Every row belongs to one group in each of 4 separate groupings. Each group adds its own fixed numbers to the row, and there is some noise. The rows also spread widely along 14 directions, which tell nothing about the answers.
Known rows, each followed by its group in each grouping:
+0.64,+2.55,-0.78,+0.33,-2.84,-1.02,+1.51,+0.65,-0.02,+3.61,+1.28,-1.36,-0.21,+0.80,+0.15,+0.81,-0.67,-0.28,-0.40,-0.79,-1.75,+0.43,-0.22,-1.70,-0.94,-0.57,-0.29,-1.59,-3.68,-0.92,-1.81,+3.17,+1.42  (1) (0) Lif Z
-1.14,+1.96,-0.57,+2.46,+1.46,-0.08,+0.82,+0.22,-0.03,-0.07,+0.26,-3.14,-1.45,+0.24,+2.91,-0.75,-0.26,+0.35,+1.95,+0.23,-1.41,+2.66,-0.79,+0.73,+0.72,+2.13,+2.17,-0.53,-2.34,+1.54,-1.07,-0.01,-0.66  (2) (1) Lif C
+1.88,+0.46,+0.24,+0.25,-0.56,+2.44,-1.17,-1.99,-0.10,-1.39,+0.76,-1.58,+0.22,+0.44,+1.39,+0.35,-2.90,-3.01,-0.74,+3.24,-0.01,+0.09,-0.88,-2.51,-0.98,+0.09,-0.92,-3.18,-0.05,-0.51,+1.31,-2.23,+2.37  (0) (1) gomen D
+0.25,-0.48,+0.32,+2.01,-0.79,+0.17,+1.61,+0.42,-1.00,-0.30,-1.92,+1.50,-2.53,+2.18,+1.54,+1.11,-2.92,-1.23,+1.96,+2.06,-0.81,-0.34,+0.02,+0.73,-0.87,+0.46,+0.48,+0.46,-0.66,-3.28,-2.93,+2.90,+1.84  (0) (4) Runil Z
-3.68,+3.33,+1.14,+1.31,-0.54,-0.28,-0.08,+2.07,+2.81,+4.43,+1.21,-2.72,-0.55,+2.12,-0.49,+1.53,+2.01,-1.48,-1.13,-0.36,+0.01,-0.85,-0.26,+1.93,+1.31,+1.54,-1.31,-0.93,-1.45,+0.46,-1.76,-0.07,-2.19  (2) (3) Runil C
-3.20,+2.82,-0.28,+2.46,-1.17,+1.38,-1.45,+0.53,+1.21,+2.85,+0.81,-2.31,-0.88,+0.70,+1.02,+1.44,+1.45,-1.01,-1.60,+0.16,+0.60,-2.21,-0.71,-0.15,+3.22,+2.58,-0.95,+0.29,-2.26,+0.88,-1.83,-1.19,-3.06  (1) (2) sem M
+1.87,-3.35,+0.69,+1.32,+0.40,-0.26,-0.89,-1.31,+0.29,-1.44,-0.39,-0.07,-2.82,+1.83,-0.89,-0.67,-1.84,-2.08,+0.37,+1.99,+0.73,-0.72,+0.12,+1.55,+0.18,-0.48,-2.48,-0.45,+2.55,-1.12,+0.96,+2.21,+0.08  (2) (4) Ren M
+1.51,-0.06,+1.18,-0.10,-1.63,+1.12,+1.11,-0.10,-0.08,+0.31,+3.69,-0.28,+0.69,-1.52,-0.44,+0.63,+0.39,-2.64,+1.13,-1.67,+0.01,+1.45,-0.80,-0.56,+1.45,-0.22,+0.17,-1.12,+2.20,+1.06,+1.46,-3.66,-0.09  (1) (3) Ren D
+1.29,+2.35,-0.37,+0.37,-3.09,-1.38,+2.89,+0.35,-0.18,+2.65,+2.50,+2.60,+2.16,+0.29,+0.50,+1.91,+0.73,-1.35,+1.78,-1.95,-0.92,+0.81,-0.55,+1.02,-1.65,-2.21,+0.18,-0.89,-1.00,-0.32,+0.00,-1.82,+2.12  (1) (2) sem Z
-1.74,+2.71,-0.03,+2.81,+0.91,-2.21,-0.26,-1.03,+1.09,+0.97,+2.24,+2.04,+0.27,+1.39,+2.12,+0.83,+2.85,-0.54,+1.73,+1.59,-1.75,-1.59,-0.80,+1.95,-1.74,+0.54,-1.59,-1.37,-1.78,-1.15,-0.70,-0.63,-1.05  (2) (0) gomen D
+0.90,+1.92,-1.02,-1.12,+2.20,+0.88,+3.00,+0.72,-0.64,-2.43,-2.90,-2.41,+1.01,-0.24,+0.31,-3.44,-2.68,+2.90,+0.66,+1.34,-2.04,+2.16,-0.25,-2.40,-1.14,-2.23,+1.46,+0.27,-2.96,-0.43,+0.17,+0.60,+2.79  (1) (2) gomen M
+1.27,-2.24,-1.17,+1.93,+1.26,-0.24,-3.14,-3.82,-1.73,-2.35,+0.22,+2.71,-0.60,+0.01,+0.66,-0.02,-0.13,-1.39,-1.18,+2.26,+1.36,-2.84,-1.05,-0.28,-0.84,+0.18,-2.90,-1.31,+0.39,+0.29,+1.24,-0.13,-1.75  (1) (0) gomen D
+1.28,-0.02,-0.43,-1.69,-0.36,-0.80,-1.38,-1.46,+0.18,+0.49,+2.31,+1.24,-0.63,+1.01,-1.24,+0.60,-0.70,-3.60,+0.11,+2.47,-1.73,-0.59,-0.63,-1.14,-2.46,-1.88,-1.31,-1.94,+1.46,-2.05,-1.28,-1.49,+2.91  (2) (1) Runil Z
-1.18,+1.56,+0.30,+0.14,-2.74,-0.13,-1.76,+0.49,-0.06,+4.42,+2.00,-0.58,-0.10,-0.02,-0.32,+2.20,+1.48,-0.72,-1.89,-2.56,+1.35,-1.46,+0.27,+0.09,+0.70,+2.07,-1.16,-0.10,-0.53,+1.93,-0.73,+0.64,-3.79  (1) (4) Lif Z
+0.39,+1.98,-0.36,+0.61,+0.99,+0.02,-1.43,-2.70,+3.34,-1.99,-1.45,+2.44,+0.59,+0.78,-1.19,-0.94,+2.02,+1.01,-1.22,+3.69,+2.23,-1.52,+0.63,+0.56,-0.25,-0.14,-1.68,+1.94,+2.26,-0.94,+1.07,-4.00,+1.28  (1) (4) Runil D
-0.17,+2.55,-0.42,-1.33,-0.51,-0.09,+0.88,+0.55,-1.07,+1.85,+0.49,-1.38,+3.00,-0.61,-0.02,-0.01,-1.14,+0.34,-1.30,-1.76,-0.89,+1.55,-0.39,-1.46,-2.00,-1.42,+0.38,-2.34,-3.08,+2.73,+1.42,-0.79,+0.54  (1) (4) Runil C
+0.59,-0.52,+0.53,-0.28,+0.96,+0.79,-1.28,+1.56,-2.61,-1.76,+0.42,+2.28,-1.15,+0.57,+0.36,+2.16,-2.06,-2.13,+1.33,+2.54,-1.19,+0.25,-0.32,+0.12,-4.04,-0.51,-0.18,-2.37,+0.38,-0.73,-1.28,-3.26,+2.13  (1) (2) Runil Z
-1.10,+0.69,+1.10,+2.72,-0.95,-0.20,-1.95,+1.62,+0.70,+1.31,+2.65,-0.35,-2.40,-0.01,+2.18,+1.17,+0.88,-1.40,+1.74,+1.52,-1.09,-1.88,+0.38,+0.72,+0.54,+3.03,-2.17,-0.97,+0.06,-0.59,-0.57,-0.19,-2.27  (2) (4) sem M
-0.99,+1.15,-0.23,+0.04,-0.89,+1.22,+0.78,-1.21,-1.45,-0.17,+0.58,+0.16,+0.64,-0.60,+1.42,-0.07,-1.18,-0.70,+0.60,-0.30,-2.06,-0.27,-1.01,-2.10,+0.24,-0.33,+1.22,+0.27,-1.10,-0.63,-0.81,-0.46,-0.04  (1) (4) Ren M
+0.61,-1.43,-0.19,+2.46,+0.00,-2.14,+1.96,-0.80,-0.43,+0.03,+1.21,+0.94,-2.33,+2.37,+0.83,+0.03,-0.60,-2.73,+2.69,-0.10,-1.46,+0.77,-1.06,+2.68,+0.85,-0.99,-0.02,-0.19,+0.49,-1.71,-2.27,+1.99,+0.81  (2) (4) sem Z
-0.40,+1.52,+0.13,+3.08,-0.44,-0.07,-2.23,-1.06,+2.86,-0.02,-0.69,+2.68,-0.49,+1.53,+0.20,+1.15,+1.58,+0.08,-1.16,+4.06,+2.47,-4.05,+0.90,+1.55,-0.43,+1.37,-4.15,-0.21,+0.58,-0.77,+1.16,-1.82,-0.75  (1) (2) Runil Z
+4.04,+0.36,-1.33,+0.15,+1.54,-2.69,+0.28,-1.22,-0.27,-1.82,-1.42,+0.66,+0.27,+0.27,+0.47,-0.52,-0.70,+1.95,+1.23,+1.12,+0.53,+2.81,+0.20,+2.12,-5.19,-1.97,-0.43,-1.39,-1.45,+1.95,+2.45,-0.25,+2.78  (1) (3) gomen D
-1.00,+1.92,+0.25,+1.55,-1.14,+0.10,-1.26,-0.22,+1.75,+2.24,+2.67,-1.04,-1.67,+0.04,+1.09,+2.12,+2.10,-2.55,+0.86,-0.43,+0.01,+0.69,-0.38,+1.07,+1.22,+2.55,+0.73,+0.50,+1.66,+0.82,-1.91,-3.20,-1.23  (1) (3) Runil Z
-1.44,+1.88,+1.37,-1.32,+0.29,+1.21,+3.98,-0.34,+1.35,+0.91,-2.32,-1.94,+2.62,+2.25,-1.78,-0.68,+0.27,+1.22,-0.02,-3.22,+1.62,+2.93,+0.13,+2.00,+0.73,-1.90,+2.40,+1.78,+2.29,+1.02,+0.92,-1.15,-0.13  (2) (3) Lif Z
-0.94,-0.26,-0.71,+1.05,-0.10,+0.68,-2.61,-2.62,-1.94,-0.06,-2.85,+1.16,-1.67,+0.49,+2.31,+2.05,-1.48,-0.29,+0.71,-0.93,+1.51,-0.84,+0.28,+1.27,-2.00,+1.96,+1.50,+1.92,+0.48,+0.17,-0.56,+0.71,-2.60  (1) (2) Ren D
-0.58,+4.66,+0.67,-0.67,-1.61,+0.49,+1.92,+1.61,+0.69,+1.59,-0.52,+1.72,+0.91,+0.99,+0.54,+2.18,+0.88,+1.43,+1.26,+1.10,-1.17,+1.14,+0.68,+0.15,-4.19,-0.38,+1.54,+0.88,-1.03,-2.18,-1.57,-2.46,+3.18  (1) (0) Lif M
-0.47,+2.15,+2.56,+0.92,-1.84,+1.77,+4.87,+0.87,+1.38,+1.47,+0.93,-0.10,+1.00,+2.22,+1.25,+1.02,-1.04,-2.51,+2.74,-0.78,-1.08,+1.91,-0.32,+0.76,+0.14,-0.82,+1.54,-0.31,+2.21,-3.35,-0.49,-0.71,+2.18  (2) (0) gomen Z
-0.88,+1.13,+1.06,+3.00,+0.13,+2.53,+3.44,-0.12,+0.00,-1.52,-3.19,-0.72,+0.44,+1.68,+1.79,-0.35,-2.51,+0.97,+1.11,+0.54,+0.95,+0.72,-0.10,+0.09,+1.10,+0.47,+1.06,-0.09,-1.21,-1.02,+0.94,+1.00,+0.68  (1) (0) Ren D
+0.22,+1.60,+1.56,+0.08,-1.75,+1.27,+1.39,-1.60,+1.96,+0.62,+1.88,+0.27,+2.53,+1.56,+0.03,+0.01,-0.55,-2.78,-0.06,+1.94,-1.23,-0.91,-0.54,-0.82,-0.74,-1.85,-2.23,-2.98,+1.39,-2.28,+2.18,-2.51,+2.29  (2) (2) Lif C
+0.19,+0.85,+2.20,+1.27,-1.36,+3.14,+3.53,-0.63,+3.25,+0.27,-0.93,-2.80,+0.13,+2.72,-0.44,+0.61,-1.84,-3.15,+0.06,+0.49,+2.00,+2.34,-0.72,+1.21,+3.11,-0.02,+0.89,-0.34,+2.89,-0.93,+0.50,-2.27,+2.53  (2) (3) Runil D
-2.48,+1.51,+1.24,-0.08,-1.22,+0.87,+1.68,+0.73,-1.54,+3.02,+0.91,+1.97,+2.99,+0.07,+0.39,+2.33,+1.17,-0.60,-0.38,-3.75,+0.96,-0.98,-0.78,+1.50,-0.60,-0.36,+0.00,-0.34,-0.65,+1.39,+0.58,-1.10,-3.35  (1) (3) gomen C
+1.40,+1.54,-0.24,+1.89,+0.04,-0.58,+0.61,+0.37,+1.13,-1.91,+1.73,+1.28,-2.16,-2.18,+2.17,-1.57,+1.03,+0.97,+3.85,+2.81,-2.31,+0.68,+0.27,-1.03,-0.13,+1.71,+0.27,+1.60,+0.41,-2.34,-0.59,-1.83,+0.90  (2) (3) Lif C
+0.31,+1.13,-0.29,+3.50,-1.40,+1.77,+1.17,-0.17,+0.52,-1.30,-0.03,+1.02,-2.65,+0.64,+1.41,+0.40,-1.13,-1.03,+0.61,+4.22,-0.30,-1.14,-1.07,-1.27,+2.77,+1.76,+0.02,+1.10,-1.54,-2.47,-3.06,-0.76,+1.54  (2) (4) Lif Z
-1.64,+1.76,-0.84,+1.00,-0.59,+1.62,-5.18,-1.01,+0.36,+2.40,-1.00,-3.92,-1.28,+0.12,+0.12,+1.80,+0.18,-0.20,-4.11,-0.31,+3.33,-0.60,+0.20,-0.40,+0.38,+3.70,-0.43,+0.19,-1.05,+3.85,+0.39,-0.88,-4.10  (2) (0) Lif C
-0.79,+1.17,-0.17,-0.21,+1.23,-1.00,+0.74,+2.11,+0.72,+0.85,+1.79,-3.90,-2.92,+0.01,-0.95,-2.11,+0.68,-0.40,+1.45,-1.11,-2.36,+2.14,-0.04,-0.45,+2.84,+0.68,+1.61,+1.65,+0.08,-0.40,-3.21,+0.94,-1.16  (0) (4) Ren Z
+2.34,-0.75,-1.21,+1.62,+1.15,-0.27,+4.17,+0.25,-2.86,-3.27,-2.48,+3.45,+0.24,+0.54,+0.18,-1.14,-2.89,+1.04,+0.62,+2.21,-0.27,+0.81,-1.82,+0.29,-1.06,-3.02,+0.47,+0.07,-3.96,-0.85,-0.59,+1.29,+3.21  (2) (4) gomen C
-1.58,+2.84,+0.53,+1.21,+0.45,+0.95,+0.99,+2.39,-0.60,+1.16,-1.21,-1.27,-0.18,+1.35,+1.28,+3.40,-0.08,-0.04,+0.79,-1.28,+1.33,+3.57,-0.48,+3.13,-1.92,+1.46,+3.15,-0.19,-1.22,+3.23,-1.62,-3.65,+0.19  (1) (3) Runil Z

New rows, each followed by its group in each grouping:
-2.34,+2.39,+1.62,-3.15,+0.09,+1.77,-1.54,+1.29,+0.32,+2.06,-0.32,+0.40,+2.16,+1.17,-2.67,+2.00,+1.27,-0.45,-2.48,-1.06,+1.88,-1.14,+0.59,+0.49,-2.51,-0.90,-0.71,+0.13,+2.12,+0.64,+0.05,-3.81,-1.58  (1) (3) gomen Z
+2.30,-0.71,-1.22,-0.17,-0.15,-4.44,+1.90,-2.38,-0.24,+1.00,+0.74,+3.30,+3.31,-0.62,-0.99,-1.80,+1.29,+1.67,+0.71,-3.07,+0.19,+0.10,+0.13,+2.12,-1.83,-3.52,-1.98,-0.24,-0.14,+2.06,+4.02,+2.38,-0.80  (2) (4) Runil C
+0.01,+1.54,-2.28,+2.85,+1.64,-1.90,-2.01,-3.06,-0.26,-1.04,-0.53,-1.05,+0.32,-0.54,+3.86,-2.66,-1.08,+2.40,+0.83,+2.28,-2.07,-2.21,+0.12,-1.88,-1.50,+0.88,-2.15,-2.07,-4.58,+0.89,+1.98,+3.92,-1.82  (2) (1) gomen Z
+2.73,+1.07,-1.59,+2.26,-0.09,+0.23,+1.35,+0.11,-0.87,-2.13,-4.08,+0.59,+0.02,+0.72,+1.33,-0.09,-3.61,+2.04,+0.11,+2.54,+1.51,+1.19,+0.06,+0.54,-2.77,-1.07,-0.05,-0.45,-3.97,+0.69,+1.77,+0.23,+3.46  (2) (2) sem C
+0.57,-0.21,+1.44,+0.33,+1.52,+0.43,+2.23,-1.02,+1.54,-2.40,-1.63,-0.83,-0.64,+2.12,-0.28,-2.76,-1.72,+0.23,+1.68,+2.50,-1.19,+0.72,+0.43,+0.10,+0.02,-1.01,-0.42,-0.23,+2.07,-3.30,+0.44,+1.35,+2.06  (2) (4) Lif D
+1.38,+0.77,-0.49,+0.60,-1.26,-0.67,+2.08,+2.24,+0.65,+1.84,+1.81,-2.06,-2.50,+0.22,-1.34,-0.60,-0.94,-2.12,+0.82,+0.13,-1.69,+1.43,-0.95,-0.51,+1.95,-0.70,+0.11,-0.06,-1.88,-1.23,-2.38,+1.31,+1.59  (2) (2) Ren C
+1.19,+0.87,+1.72,-1.10,-1.06,+1.89,-0.33,+1.48,+0.83,+0.28,-0.71,-0.14,+1.48,+1.62,-2.35,+1.39,-1.69,-0.89,-2.06,+1.93,+2.02,-0.79,+0.68,-0.13,-2.45,-1.56,-2.94,-3.28,+0.15,-0.13,+2.42,-2.40,+2.38  (1) (3) sem D
+0.87,+0.14,+0.50,+0.85,-1.57,+1.73,+1.81,-3.32,-1.10,-1.84,+0.18,+4.42,+1.52,+0.09,+2.33,+0.80,-1.74,-2.03,+1.86,+2.06,-1.14,-1.75,-1.15,-1.66,-1.52,-1.38,-0.09,-0.57,+0.56,-3.74,+0.19,-1.52,+2.16  (1) (3) gomen D
+1.54,-0.82,-0.41,+1.44,-1.26,-0.17,+2.53,+0.75,-2.77,-0.12,-0.96,+1.93,-1.26,+0.29,+0.64,+0.04,-2.65,+0.64,+1.41,+0.33,-1.07,-0.26,-0.27,-1.15,-0.99,-0.70,-0.01,-0.32,-2.51,-1.86,-1.31,+4.23,+0.97  (2) (0) Lif Z
-0.09,-1.50,-0.05,+3.21,-0.02,-2.16,-1.30,-2.37,+1.61,+1.28,-1.22,+0.60,-1.80,+2.69,+0.27,+0.17,+0.77,-0.50,-0.30,-0.22,+2.77,-2.33,+0.49,+3.80,+1.37,+1.02,-3.00,+0.57,+0.83,+0.00,+0.81,+3.98,-2.97  (2) (4) sem D
+1.83,+2.51,+0.39,-2.01,-2.05,-0.27,+0.92,+2.70,+0.86,+2.96,+0.57,-1.31,-1.44,-0.35,-0.54,+0.75,-0.98,-0.83,+0.87,-0.97,-0.56,+2.58,+0.96,-0.37,-2.30,+0.06,+1.24,+1.23,+0.01,-1.23,-1.41,+0.49,+1.91  (2) (4) gomen C
-1.37,+2.15,+1.63,+1.11,-1.32,+2.96,+1.42,-0.38,+0.03,-0.26,+0.32,+1.05,+2.20,-1.17,+1.52,+1.45,+0.95,+0.54,+1.05,-1.23,+1.72,+0.52,-0.24,-0.11,+1.20,+1.83,+1.64,+1.12,+1.44,+1.19,+1.64,-4.66,-2.02  (2) (3) Lif D
-2.25,+1.69,-0.40,-2.21,+1.45,-0.82,-2.83,-2.19,+1.30,+1.52,-2.38,-0.97,+0.70,+2.65,-1.28,-0.63,-0.52,+0.44,-1.83,+1.23,-0.21,-2.53,+1.22,-0.45,-3.09,-0.97,-1.76,-0.54,+0.39,-1.26,+0.06,+2.21,-0.64  (2) (1) Runil Z
-1.62,+2.31,-0.47,+1.93,-3.49,+0.51,-0.56,-2.73,+0.15,+3.53,-0.12,+1.24,+1.08,-0.66,+3.32,+1.28,+0.18,-0.20,-0.50,-2.23,+0.90,-2.87,+0.09,-0.83,+0.85,+2.39,-0.36,+1.69,-1.50,-0.49,+0.34,+2.64,-3.86  (1) (4) gomen C
+2.75,-0.61,-1.97,+1.86,+1.21,+0.53,-2.28,-0.06,-3.39,-3.91,-0.22,+2.73,-2.32,-2.01,+1.63,+0.16,-1.85,+0.48,+0.38,+4.25,-0.38,-0.56,-0.69,-2.43,-2.58,+0.71,-0.34,-0.35,-2.52,-0.05,-1.12,-1.57,+1.31  (1) (0) gomen Z
-4.28,+2.55,+1.41,+1.52,+0.97,+4.26,-0.09,-0.97,-0.13,-0.84,-1.87,-1.76,+0.90,+2.13,+2.17,+0.75,-1.24,-1.04,-0.60,+1.18,+0.34,-1.04,-0.64,-1.01,+1.28,+1.87,+1.56,+0.34,+0.69,-1.34,-1.03,-2.27,-1.85  (0) (0) gomen Z
+2.26,-1.09,-0.91,+0.87,-0.74,+1.64,+0.11,-1.78,-2.70,-2.68,-2.59,+3.99,+0.16,-1.94,+1.58,+0.31,-1.99,+1.77,+0.45,+1.12,+1.83,-1.34,-0.08,-1.30,-1.64,+0.02,-0.06,+2.05,-0.38,-0.05,+1.48,-0.22,-0.25  (1) (3) gomen M
-0.27,+3.20,+0.11,+3.14,-1.43,+0.68,+1.77,+0.16,+2.23,+0.26,-2.36,+0.16,+0.00,+1.65,+1.73,+0.62,-0.82,+1.42,+0.70,+2.44,+0.95,-0.97,+0.37,+0.52,-0.14,+0.86,-0.72,+0.13,-3.07,-1.55,+0.15,+0.42,+1.63  (2) (3) sem D
+1.32,+1.84,-1.29,-0.16,+1.05,-0.93,-1.28,-0.70,+1.18,-0.23,-1.57,-2.96,-0.01,+0.46,-0.12,-1.91,-1.18,+1.83,-1.24,+1.89,-0.13,+1.03,+0.55,-0.55,-2.21,-0.58,-1.19,-1.26,-2.17,+1.46,+2.17,+0.55,+0.99  (2) (2) Lif C
-0.31,+4.76,+0.32,-0.59,-1.98,+0.67,-0.13,-1.64,+4.64,+2.09,-0.16,-1.71,+0.72,+1.66,+0.61,-0.16,+0.60,-0.74,-0.04,+1.88,-0.24,-0.49,+1.15,-0.83,-1.04,+0.07,-0.39,+1.27,+1.88,-3.23,+0.01,-1.69,+1.80  (0) (2) gomen Z
-2.89,+2.59,-0.53,+0.55,+1.61,+1.18,-1.25,-6.09,+1.38,-2.45,-0.20,+1.49,+3.99,+1.51,+0.58,-1.37,+1.96,+0.05,-1.40,+2.35,-0.19,-2.18,-1.20,-1.12,-0.10,-1.54,-0.40,+0.15,+1.80,-0.45,+1.85,-4.91,-0.51  (2) (0) Lif Z
+4.70,+0.54,+0.03,+0.12,-2.67,-0.38,+1.27,+0.92,-0.07,+0.58,+3.19,+0.43,+0.28,-2.31,+0.97,+0.05,-1.59,-1.18,+1.89,+0.35,-1.11,+1.18,+0.03,-1.89,-1.55,-0.67,-1.43,-2.38,-0.92,+0.01,+2.30,-0.63,+2.23  (2) (2) gomen D
-2.57,+3.93,+0.59,-0.62,-0.76,+2.85,+2.45,-1.06,+1.31,+0.19,-0.53,+2.56,+4.48,+1.34,-1.01,-0.26,+0.54,+0.21,-2.20,+2.11,+0.14,-3.45,-0.92,-2.68,+0.79,-2.29,-1.31,-0.28,-1.34,-2.70,+0.01,-2.71,+1.28  (1) (1) gomen Z
+1.29,+0.56,+0.28,+0.96,+1.16,-1.52,+2.32,+1.63,+1.31,+0.02,+0.34,-3.37,-3.05,-0.07,+1.15,-2.28,+0.18,+0.79,+4.23,-1.46,-1.58,+4.47,+0.94,+1.93,+0.85,+1.28,+2.22,+1.84,+2.02,-0.72,-0.67,+1.49,-0.15  (0) (2) Lif C
+0.21,-0.77,-1.78,+0.51,+1.00,-0.50,-3.98,-4.31,-0.63,-1.15,-0.68,+2.54,-1.18,+0.23,-0.13,+0.74,+1.18,-1.05,-1.79,+1.81,+1.95,-2.49,-1.05,+0.46,-0.92,+0.39,-1.31,+1.45,+0.67,+0.25,-0.96,-1.54,-2.00  (1) (3) gomen D
-0.28,-0.18,-0.77,+2.42,-0.84,-2.11,-1.18,-2.73,+0.58,+1.35,+4.03,+0.17,-1.99,+1.46,+1.08,+0.79,+1.72,-4.50,+0.97,+0.49,-1.65,-0.94,-1.82,+1.15,+2.21,+0.42,-0.84,-0.56,+0.25,-1.31,-2.92,-0.47,-0.76  (0) (4) sem D
+1.06,-0.72,+0.53,+2.57,+0.35,-0.64,-2.55,+0.72,-1.05,-0.27,+1.59,+1.44,-0.83,-1.46,+1.10,+1.47,+1.35,+0.64,+0.85,-0.71,+2.15,-0.39,+0.80,+1.78,-1.22,+2.44,-1.91,-1.36,+0.58,+3.16,+3.02,-1.33,-3.39  (1) (0) Ren D
+1.91,+0.73,-1.82,+2.41,-0.16,-1.08,-2.41,-1.99,-0.25,+0.24,-1.49,-2.64,-2.27,-0.11,+2.84,+0.80,-1.17,+0.61,+0.71,-0.87,+1.60,+2.51,+0.57,+1.03,-1.55,+2.56,+1.49,+0.34,-1.27,+2.68,+0.68,+1.07,-0.53  (1) (0) sem D
-1.81,+1.53,+1.43,-0.95,+0.32,+3.15,-2.28,+0.57,-1.24,+0.29,+0.23,-0.54,+0.46,+1.32,-0.41,+2.43,-1.38,-2.75,-2.17,+1.96,+0.44,-1.17,-0.96,-1.37,-2.01,+0.48,-0.48,-2.29,-0.22,-0.43,-0.90,-3.37,-0.04  (2) (0) gomen D
+1.91,-0.04,-1.59,+1.61,+0.29,-0.04,-2.07,-2.01,-1.76,-2.86,-1.12,+3.63,+0.70,-1.99,+0.37,-0.13,+0.21,+2.65,-0.53,+1.21,+2.22,-1.42,+0.40,-0.79,-1.82,+0.02,-1.11,+0.99,-0.65,+1.99,+2.88,-2.07,-0.99  (1) (0) Ren Z
-2.14,+2.52,-0.76,-0.27,+3.56,-1.73,-1.96,-1.04,+0.06,-0.87,-2.05,-0.05,+1.27,+1.16,+0.65,-0.45,+1.35,+3.05,+0.80,-0.01,+0.29,+0.46,+0.95,+2.47,-4.24,-0.31,+0.60,+0.19,-0.64,+2.36,+1.48,-1.24,-1.57  (2) (1) Ren Z
+2.59,-0.48,-2.45,+0.37,+1.00,-2.46,-1.79,-3.24,-1.53,-2.70,+1.39,-1.12,-1.02,-1.69,+2.73,-3.22,-1.85,+0.09,+2.82,+1.02,-3.77,+1.13,+0.09,-2.63,-1.76,-0.61,+0.60,-0.53,-0.59,-0.45,+0.54,+1.11,+1.04  (0) (4) sem Z
+3.50,+2.20,-2.55,+2.23,-3.50,-1.21,-0.46,-3.60,+1.61,+0.85,+2.18,+1.27,-1.01,-1.69,+2.06,+0.32,+0.85,-0.60,+0.72,+1.83,-0.54,-0.12,-0.77,-1.87,+0.48,+0.86,-0.39,+0.92,-1.67,-0.83,-0.58,-1.01,+1.88  (1) (2) Lif D
+3.91,-0.88,-1.72,+1.12,-0.30,-1.41,+2.02,-0.12,-0.52,-2.18,+0.11,+1.01,-1.73,-2.86,+0.15,-3.08,-0.49,+2.39,+3.19,-0.73,-0.48,+1.35,+0.71,-1.19,+1.68,-0.43,+0.72,+3.23,+0.68,-0.52,+0.94,+1.52,+0.12  (0) (2) Ren Z
+0.44,-0.50,-0.16,+1.46,+2.00,+0.12,-0.56,-1.01,-1.17,-1.78,-1.78,-2.30,-2.47,+2.18,+2.61,+0.15,-3.15,-1.37,+1.69,+1.69,-1.11,+2.00,-0.47,+1.22,-2.56,+0.50,+1.00,-1.61,-0.64,-0.19,-1.30,+1.24,+1.00  (1) (3) gomen Z
